There are 9 hidden switches. A switch that is on adds its own fixed numbers to the row, and there is some noise. The rows also spread widely along 10 directions, which tell nothing about the answers.
(in the rows, 128 means zero)
Some rows, each with its switches (1 for on, 0 for off) after it:
[ 91 184 138 175 136 115  98  87 155 157 133 145  79  43 101 120  82  80
  67  73 145 134 154 109 118 116 120 118 175 130 179 142 117 226  69 139
 128] : 1 0 1 0 1 0 0 1 1
[111 162 147 118 133 120 136 110 117 106 137 136 122  92 115 160 129 115
 129 123  96 112 135 129 126 109 103 121 127 154 143 155 136 168 106 116
 121] : 1 0 1 0 1 0 1 0 0
[126  95 175 139 216 113 126 138  72 120 112 118  97 133 127 157 101 129
 144 146 122 110 172  80 133  65  74 128 112 148 150 167 171 161  79  80
 139] : 0 0 0 1 1 0 0 1 0
[116 177 162  87  97 143 172 137  98 100 156 125 120 107 113 134 131  83
 120  84 107 106 146 152 164 140 147 152 149 118 172 136 106 134 114  86
 111] : 1 0 1 0 0 1 1 1 1
[105 185 143 102 102 130 155 118 132 106 157 145 122 103 104 146 140  89
 115 107 118  98 121 149 136 128 134 152 136 161 156 137 106 139  99 105
 100] : 1 1 1 1 1 0 0 1 0
[115 175 131 126 126 128  91 130 140 127 167 124  88 103 134 132 186 140
 156 113 125 114 114 146 154 135 107 145 108 150 123 145 146 166 124 147
 113] : 1 1 0 0 1 1 1 0 0
[ 89 169 149 120 103 135 133 119 127 123 138 151 132 109 117 133 112  98
 129 108 117 119 102 125 142 124 126 147 113 134 149 119 116 145 137 131
 120] : 0 0 0 0 0 0 1 0 1
[117 134 149 142 117 137 131 134 133  79 178 129 113 107 133 154 152 170
 157 180 172  95 100 161  96 155  96 124 123 105  68 142 161 127  81 122
  97] : 1 1 1 0 1 0 0 1 0
[104 171 166  90 158 123 131  89  41 151 151 157 123 125 116 143 125  82
 125  91 119  93 163 110 130 127 131 152 143 184 155 195 152 173 128  52
 107] : 1 1 1 0 1 0 0 0 0
[115 172 155  87 110 129 148 125  91  98 157 125 147 130 132 145 149 109
 157 124  91  94  95 145 160 137 116 155  91 147 141 123 128 116 160 108
 122] : 0 0 1 0 1 0 1 1 0
[112 188 117 122  44 144 170 135 203  68 152 132 153  83 118 134 152 128
 133 136 109 128  57 188 152 163 130 111 118  80 116  68  85 109 134 168
 106] : 0 1 1 0 1 0 0 1 0
[105 171 105 103  72 133 151 127 166 102 192 179 130 137  98 133 210 111
 158 124 144 123 109 164 110 132 161 157 142 173  94 141 101 101 112 105
  64] : 1 0 1 0 1 0 0 1 0
[137 131 102 104 156 111 172 133 124 104 167 154 139 129 105 146 214 122
 177 129  91 148 222 143 141  94 107  70 162 133 121 173 114 137  84  73
  87] : 0 0 1 0 0 1 1 0 1
[109 170 140 116 117 129 125 108 114 144 145 144 137 108 120 114 131  90
 125  96 130 124 123 132 149 141 136 124 128 123 148 129 124 158 144 116
 121] : 0 0 0 0 1 0 0 0 1
[109 130 138 169 128 120 149 140 173  50 135 148 120  89 115 174 132 178
 149 195 133 128 108 129  89 100  64 103 120 117  89 134 125 143  62 142
 103] : 0 1 1 0 1 1 0 1 0
[ 48 168 166 146  96 118 153 117 120 107 141 177 143 124 122 144  94  89
 144 123 144 113  81 116 123 113 118 152 107 132 121 105 109 134 104 126
 114] : 1 0 1 0 1 0 1 0 0
[ 65 155 130 138  60 147 176 138 188  93 126 169 127 106 110 126 115 120
 138 101 138 153 102 135 133 121 153 118 152  75 101  98  96 145 113 150
  96] : 1 0 0 0 0 0 1 0 1
[117 167 175 120 108 138 140 118  99  93 136  98 139  87 151 138  90 131
 128 122 112  91  90 155 157 169 107 120 107  66 130 107 153 149 155 134
 141] : 0 0 1 0 1 0 1 1 0
[123 133 164 132 162 118 113 124  89  83 143 113 110 100 142 180 135 166
 164 173 109  86 115 124 115 111  56 126  88 149 103 163 179 168 109 119
 132] : 1 0 1 0 1 0 1 1 0
[121 151 151  98 143 132 145 126  98  94 148 130 106 116 120 164 144 136
 139 130 104 104 143 132 126 115 110 145 132 154 127 166 148 149 120  90
 107] : 0 1 1 0 1 0 1 1 0
[121 162 152 130 152 124 108 115 104 116 139 115  73  82 126 147 126 130
 122 104 112 110 146 117 138 115  98 138 137 137 149 163 160 202 111 123
 132] : 1 0 1 0 1 0 1 1 1
[100 183 174 105 113 136 119 120  93 120 142 133 116 103 117 134  97  84
 105  98 110  88 102 118 145 125 120 197 101 175 188 141 119 152 139 110
 133] : 0 0 0 0 0 1 1 1 1
[117 187 170 111 154 128 105  83  70 157 125 114 152  76 142 115  91 104
 122  74  99  85 142 120 163 156 108 124 119 117 165 171 163 209 180 100
 138] : 0 0 0 1 1 1 0 1 0
[105 134 121 145 114 130 123 132 157 107 157 161 122 126 115 135 157 138
 158 150 143 130 106 121 114 107 111 133 116 142 100 129 123 131 108 134
 102] : 0 0 0 0 0 0 0 1 1

New rows. What belongs after each?
[115 171 155 122 126 134 134 126 115 102 136 114  97  87 129 140 119 124
 125 105 107 115 123 136 162 135 105 129 125 101 148 122 136 175 126 133
 130] : 0 1 1 0 1 0 1 1 1
[104 194 148 116  77 132 145 108 141  86 136 131 145  68 119 148 117 108
 120 124  99  99  66 150 142 143 112 139 102 127 149 110 108 153 138 150
 127] : 1 0 1 0 1 0 0 1 1
[115 169 130 130 123 145  85 106 138 125 140 139  90  80 122 136 146 157
 134 107 118 112 112 116 126 128 113 143 130 149 110 173 158 210 152 143
 109] : 1 1 0 0 0 0 0 1 1
[ 91 161 172 162 130 126 114 146 115 122 150 103  71 106 146 125 107 118
 132 109 150 114  93 132 180 133 103 145  98  87 148  82 144 150  91 158
 150] : 1 1 1 0 1 0 1 1 0
[116 127 142 144 149 106 166 171 130  83 162 113  98 120 134 155 174 130
 178 157 128 137 152 151 174 101  71  82 107  80 131  96 116 116  34 132
 130] : 1 1 1 0 1 1 1 0 1
[115 151 122 125 120 127 147 130 145  90 154 144 112 109 114 153 181 141
 162 135 119 136 125 143 139 116 109 105 130 125 107 133 126 148 100 131
 103] : 1 1 1 0 1 0 0 0 1
[155 137 144  99 145 127 155 171 106 111 175  72 118 128 144 125 194 124
 174 127 118 102 148 179 212 147  99 100  90  81 147 104 137  97  92 114
 134] : 1 1 0 1 1 1 0 1 0
[106 131 153 152 171 121 120 140 110 112 145 144  64 123 116 145 133 133
 134 122 133 134 168  97 126  85 101 150 143 151 141 158 142 162  73 104
 114] : 0 1 1 0 0 1 1 1 0
[107 168 140 153 151 111  86 104 129 124 164 138  99  87 118 157 136 119
 121 149 115  95 121 125 107 109  73 144 108 193 152 151 136 170  89 133
 124] : 0 1 1 0 0 0 1 1 0
[145 123 163  93 153 141 135 144  77 102 124  98  99 136 132 142 131 131
 142 124 107 120 125 116 174 114 112 142 106 114 151 129 157 135 140 106
 144] : 0 0 0 0 1 0 0 0 1
[127 123 144 123 120 140 172 144 153  81 106 127 114  97 111 152  92 130
 104 133 113 134 136 126 121 100 125 116 153  99 137 124 121 138  96 110
 118] : 0 0 0 0 1 0 0 1 0
[ 72 181 132 127  65 129 151 124 154 130 169 154 170 118 126 117 139  88
 153 108 137 107  88 161 151 151 138 124 102 103 115  91  98 111 129 140
 107] : 1 0 0 0 0 0 1 1 0
[ 57 170 120 159  94 113 123 114 167 145 148 184 150 131 121 113 147  96
 170 107 145 142  79 115 145 111 130 127  96 137 108  97 103 138 129 156
 108] : 1 0 0 0 1 0 0 0 0
[102 160 139 127  98 143 141 129 145  99 161 159 103 109 107 127 144 123
 126 108 147 137 136 144 119 138 142 143 167 115 121 142 117 146 105 116
  91] : 0 0 1 0 0 1 1 0 1
[127 126 147 132 130 129 147 129 122  83 146 119 129 102 129 159 137 152
 154 163 117 105 123 141 125 123  88  97 117 107 106 135 148 137  98 119
 122] : 1 0 1 0 0 0 0 1 0
[113 162 149 120 111 139 135 135 125  99 157 131  86 100 118 138 146 131
 134 102 125 120 134 136 143 132 127 151 145 122 134 145 132 162 110 121
 109] : 1 0 1 0 0 1 1 1 1
[134 152 155 103 134 136 126 117  98 127 148 105 112  90 129 143 119 117
 114 118 126  94 147 155 133 151 120 123 139 117 141 158 162 159 113 100
 121] : 1 0 0 0 1 0 1 0 0
[ 69 184 132 139  87 121 140 135 154  87 156 173 131 116 114 145 163 118
 173 119 112 124  85 122 147  99 108 153  95 154 124 111  95 145 119 151
 108] : 1 0 1 0 0 1 1 1 1
[ 69 190 156 132 101 136  94  95 107 158 173 167 141 113 130 120 110 102
 130 105 156  78  88 131 107 166 131 176 113 157 114 150 145 162 155 117
 100] : 0 1 0 0 0 0 1 1 0
[126 148 165 119 136 129 145 131  96  88 143 126 112 108 123 144 122 125
 133 134 126 112 125 126 135 126 104 145 122 125 144 140 133 142 108  99
 120] : 0 0 1 0 1 1 0 1 1
[ 59 176 131 157  93 140 132 124 179 110 100 189  67  98  96 114 114 120
 124  52 134 189 117  82 141  92 166 156 182 117 130 131 101 209 128 151
  95] : 1 0 1 0 1 1 0 0 1
[ 96 101 141 124 155 113 182 152 104 109 160 170 147 178 118 151 154 105
 177 173 151 131 154 120 121  86 107 107 111 134 104 126 116  78  59  73
  94] : 0 1 0 0 1 0 0 0 0
[115 147 169 137 127 132 144 123 120 114 169 126 118  96 117 134 109 109
 106 129 158 102 152 163 110 157 119 129 158 107 144 142 132 135  64  97
 107] : 0 0 1 1 0 1 1 0 0
[129 164 140 111 138 138 121 102 114  92 108 136 103  80 116 150 128 156
 129 104  80 126 127 105 134 112 111 134 144 141 130 175 154 211 169 119
 117] : 0 0 1 0 1 0 0 1 1
[ 92 173 135 150 119 126 103 105 153 114 128 163 121  80 117 128 121 144
 141 117 128 124  98 103 113 118 103 140 120 138 115 153 131 197 144 145
 111] : 0 0 0 0 1 1 0 1 1
[147 173 156  66  90 155 159 150 138  62 161  92 107  90 118 170 156 135
 113 143 105  77 102 190 141 152 114 167 120 148 156 143 128 115 101 111
 107] : 1 1 0 1 1 1 1 0 0
[ 99 196 129 106  42 140 195 139 177  72 157 135 159  87 119 129 153 110
 140 100 109 126 102 195 162 164 150 108 141  68 117  91  86 118 129 139
  94] : 1 0 1 0 1 1 1 1 0
[102 138 164 149 129 120 134 122 109  70 161 145 144 104 142 160 133 168
 181 187 150  99 100 140  97 144  64 108 102  99  71 145 157 146 100 130
 110] : 0 0 1 0 1 1 1 0 1
[110 154 123 157 136 124 114 131 171 146 151 127  85  98 115 103 141  99
 121  90 154 147 143 130 159 120 129 120 143 101 156 105 117 163  85 147
 121] : 0 0 0 1 1 0 0 1 1
[146 105 164  97 146 158 140 170  85 102 149 104  65 156 129 125 140 146
 132 115 160 123 152 132 147 136 149 172 152 103 130 150 168 107 111  74
 111] : 0 0 0 0 1 1 0 1 0
[120 154 164 130 143 122 147 120 111  84 131 128 134  88 117 155 114 126
 134 137  98 101 126 122 140 109  80 123 111 133 162 139 121 157 101 114
 133] : 0 0 1 1 0 1 0 1 1
[123 194 169  92  49 174 178 143 155  68 107  80  85  54 119 139  67 110
  59  62  86 118  89 172 185 164 165 151 159  56 187  83 113 152 139 152
 139] : 1 1 1 0 0 0 1 1 0
[ 38 183 166 120  84 136 166 103  96 131 132 202 161 137 111 113  74  68
 127  67 135 119 110 103 126 133 172 168 145 129 125 130 108 148 162  89
  93] : 0 0 1 0 0 0 1 1 0
[128 171 129 129 133 112 117 109 131 144 150 114 132  99 124 122 158  84
 131  99  95 132 127 147 186 133 116 100 110 126 176 100 115 144 131 139
 143] : 0 0 1 0 1 0 0 0 0
[115 149 142 162 136 125 111 112 153 100 111 136 102  76 115 146 111 142
 115 124 101 143 127 110 127 101  99 116 140 134 150 137 127 184 109 144
 132] : 0 0 1 0 0 1 0 0 0
[110 157 161 111 135 130 175 108 126  95 112 147 147  67 103 155  82 114
 103 119 107 111 175 129 101 117 105 103 171 111 149 181 125 195  92  82
 101] : 0 0 0 1 1 1 1 0 1
[119 143 154 145 117 141 146 115 146  73  98 125 131  70 121 158  81 160
 115 136  91 124 102 122 119 119  97 104 134  90 122 129 139 176 135 143
 132] : 0 0 1 0 0 0 0 1 0
[ 95 158 135 148 110 141 145 142 154 112 145 132  77  95 127 120 134 134
 139  83 135 148 144 139 166 134 133 103 159  57 117 112 131 177 105 149
 115] : 1 1 1 0 0 0 1 1 1
[106 163 119 126 119 121 128 117 154 116 184 168  99 105  96 151 174 104
 124 128 143 114 152 148  82 113 129 151 161 190 122 169 117 147  65  95
  76] : 1 0 1 0 1 0 1 1 0
[ 93 152 137 105 126 130 184 136 118 141 137 162 135 143 104 116 122  60
 120  85 127 140 170 122 156 100 156 125 154 122 159 122  93 120  97  73
 100] : 0 1 0 0 1 0 0 1 0
[100 126 135 138 111 135 133 153 147 113 156 148 113 156 121 122 152 120
 154 137 155 132  96 126 143 109 133 155 105 130 116  92 115  89 107 129
 116] : 0 0 0 0 0 0 0 1 0
[ 83 173 186  82  75 161 204 148  95  83 149 151 118 139 115 124 103  96
 124  82 160 104 115 147 147 162 181 185 157  95 131 126 111 112 116  69
  82] : 1 1 1 1 1 1 0 1 0
[127 166 153 102 163 121 121 104  65 148 146 128 138 105 124 125 124  88
 128  96 106  99 167 117 154 131 109 126 125 144 172 173 140 177 139  75
 127] : 0 0 0 0 1 1 0 1 1
[117 146 167 120 116 145 137 137 120 116 122 107  81  97 119 130  89 100
  91  99 139 124 110 128 156 128 135 151 134 103 177 110 128 149  97 128
 143] : 1 0 0 0 1 0 0 0 1
[ 90 160 140 151 115 131 136 133 164 141 130 139  79  89 111 119  93  88
  88  86 149 140 134 121 142 111 143 133 155 109 160 112 109 165  74 131
 118] : 1 1 0 0 1 0 0 1 0
[113 159 157 116 146 128 116 115  94 131 130 115 124 100 141 140 112 122
 136 110 102 108 123 131 158 133 100 120 105 115 142 136 158 173 149 126
 140] : 0 1 0 0 1 0 1 0 0
[104 167 169 109 112 158  88 140  94 120 165 122  66 127 139 127 140 146
 139  98 146  89  91 128 141 157 134 211 110 154 124 157 172 155 150 120
 111] : 1 1 0 0 0 1 1 1 0
[ 93 140 138 160 145 127 122 124 132 142 124 139  94  98 129 113 110 124
 139  88 148 148 153 104 153 110 121  96 146  73 121 131 144 197 109 137
 126] : 1 0 0 0 1 0 0 1 1
[126 160 121 131 151 108  98 132 138 147 173 121 103 110 125 121 180 103
 143 112 119 119 161 140 154 114 108 130 117 157 160 137 127 147  99 118
 120] : 0 0 0 0 1 1 1 1 0
[115 140 179 127 128 152 129 129 101 107 148 113  89 107 131 126  94 139
 115 110 158  99 132 141 122 162 134 156 153  88 119 143 171 154 118 109
 116] : 0 0 1 1 0 0 1 1 0
[ 97 132 136 162 120 123 153 138 149 102 154 159 120 122 111 130 132 123
 136 137 150 144 138 130 117 112 122 118 144 108 118 121 110 121  75 112
 103] : 0 0 1 0 0 1 0 1 0
[122 148 122 147 135 113 124 127 145 136 194 136  98 105 110 129 175  91
 124 133 162 130 167 163 123 136 117 107 153 127 142 126 113 130  45 118
 107] : 0 0 1 0 1 0 1 0 1
[108 153 138  72 115 121 203 157 105 103 136 134 152 144 116 143 158  70
 152  99  79 133 162 141 188  92 133 119 118 129 172 115  86  96 106  79
 114] : 1 0 0 0 1 1 1 0 0
[112 154 103 116 135 108 127 129 139 121 188 169 105 145 102 139 223  98
 169 127 122 141 154 138 133  95 123 140 128 193 131 142 106 122  91 109
  90] : 0 0 1 0 1 0 1 0 1
[ 92 217 168 139  76 141 111  88 137 130 136 136 133  58 114 111  62  80
  66  76 129  98  78 139 128 174 147 172 139 132 185 119 106 172 146 134
 129] : 0 0 1 0 0 1 0 1 0
[ 90 177 180 112 126 122 155 121  82 152 160 132 124 127 115 117  94  24
  94  76 145 103 141 138 168 141 151 166 134 136 212 105 102 113  82  83
 132] : 0 0 1 1 1 0 1 0 0
[118 174 164 139 146 119 118 105 102 130 130 119 104  69 119 125  88  92
  94  93 123 116 149 119 147 133 107 126 144 114 187 141 126 188 104 114
 140] : 0 0 1 0 1 1 0 1 1
[104 150 126 145 113 122 131 129 162 131 157 138 122 104 119 123 139 107
 134 122 151 126 125 141 135 128 124 111 128 109 123 115 117 134  89 132
 110] : 1 0 0 0 1 0 0 1 0
[120 124 151 136 158 113 146 133 112 117 147 140 100 125 108 145 117  93
 110 140 143 126 159 117 115  94 112 133 144 152 158 134 117 121  51  87
 119] : 0 0 1 0 1 0 0 1 0
[ 75 161 159 146 132 115 138 103  95 123 141 165 152 116 134 134 114 114
 166 128 136 119 101 115 144 132  97 106 103  97 109 122 132 163 134 127
 122] : 0 1 1 0 1 0 0 0 1
[ 79 153 168 167 135 121 105 131 105 113 149 137  94 122 135 139 120 121
 158 132 146 113  77 103 161 107  85 153  77 129 136 101 134 149 100 153
 142] : 1 1 1 0 0 0 0 1 1
[111 156 119 147  83 134 159 162 218  59 156 132  92  93 104 147 171 139
 135 134 123 137 116 162 132 106 118 134 145 124 132 103  88 120  56 158
  97] : 1 0 1 1 0 1 1 1 0
[ 94 147 136 138 131 117 154 123 146 135 124 154 133 108 108 127  97  74
 105 107 125 139 147 114 135  93 126 113 139 127 165 114  96 139  85 110
 121] : 0 0 0 0 1 0 0 1 0
[133 131 150 109 160 134 139 138 107 106 112 110  95 106 130 155 122 148
 133 118  92 129 154 118 154 104 105 115 133 109 135 150 161 174 125 114
 129] : 0 1 0 0 1 0 1 0 0
[ 94 147 121 138 131 111 155 157 142  74 156 161 116 140 129 148 204 154
 213 143 109 147 122 121 162  87  86 113  95 121  96 120 113 135 108 139
 102] : 0 1 1 0 1 1 1 1 1
[121 151 182 129 141 136 150 127  92 122 115  99  90  88 119 135  50  71
  63  88 114 118 146 121 168 124 129 134 145  99 215 108 120 149  87 104
 153] : 0 1 1 0 0 0 0 1 0
[101 163 154 147 112 129 137 122 144 108 117 124  99  79 118 136  87 103
  98 102 122 129 110 123 143 117 123 130 138 108 163 109 117 166  98 138
 136] : 1 0 1 0 1 0 0 1 0
[ 80 200 136 140  84 118 127 107 158 109 149 144 141  80 131 136 130 108
 139 106 108 111  77 146 146 135 116 130 101 128 130 105 112 162 137 163
 120] : 1 0 1 0 1 0 1 1 0
[114 164 129 107 104 132 169 117 136  99 141 133 145  92 120 143 146 123
 143  96  87 125 155 151 151 131 128  90 154  99 120 140 123 159 134 112
 107] : 1 0 1 0 0 0 1 1 0
[136 153 159 111 111 153 136 133 119  94 115  91  84  91 131 135 110 142
 112  94 111 130 105 141 171 149 138 131 147  76 144 117 157 163 148 137
 138] : 1 0 1 0 1 0 0 0 0
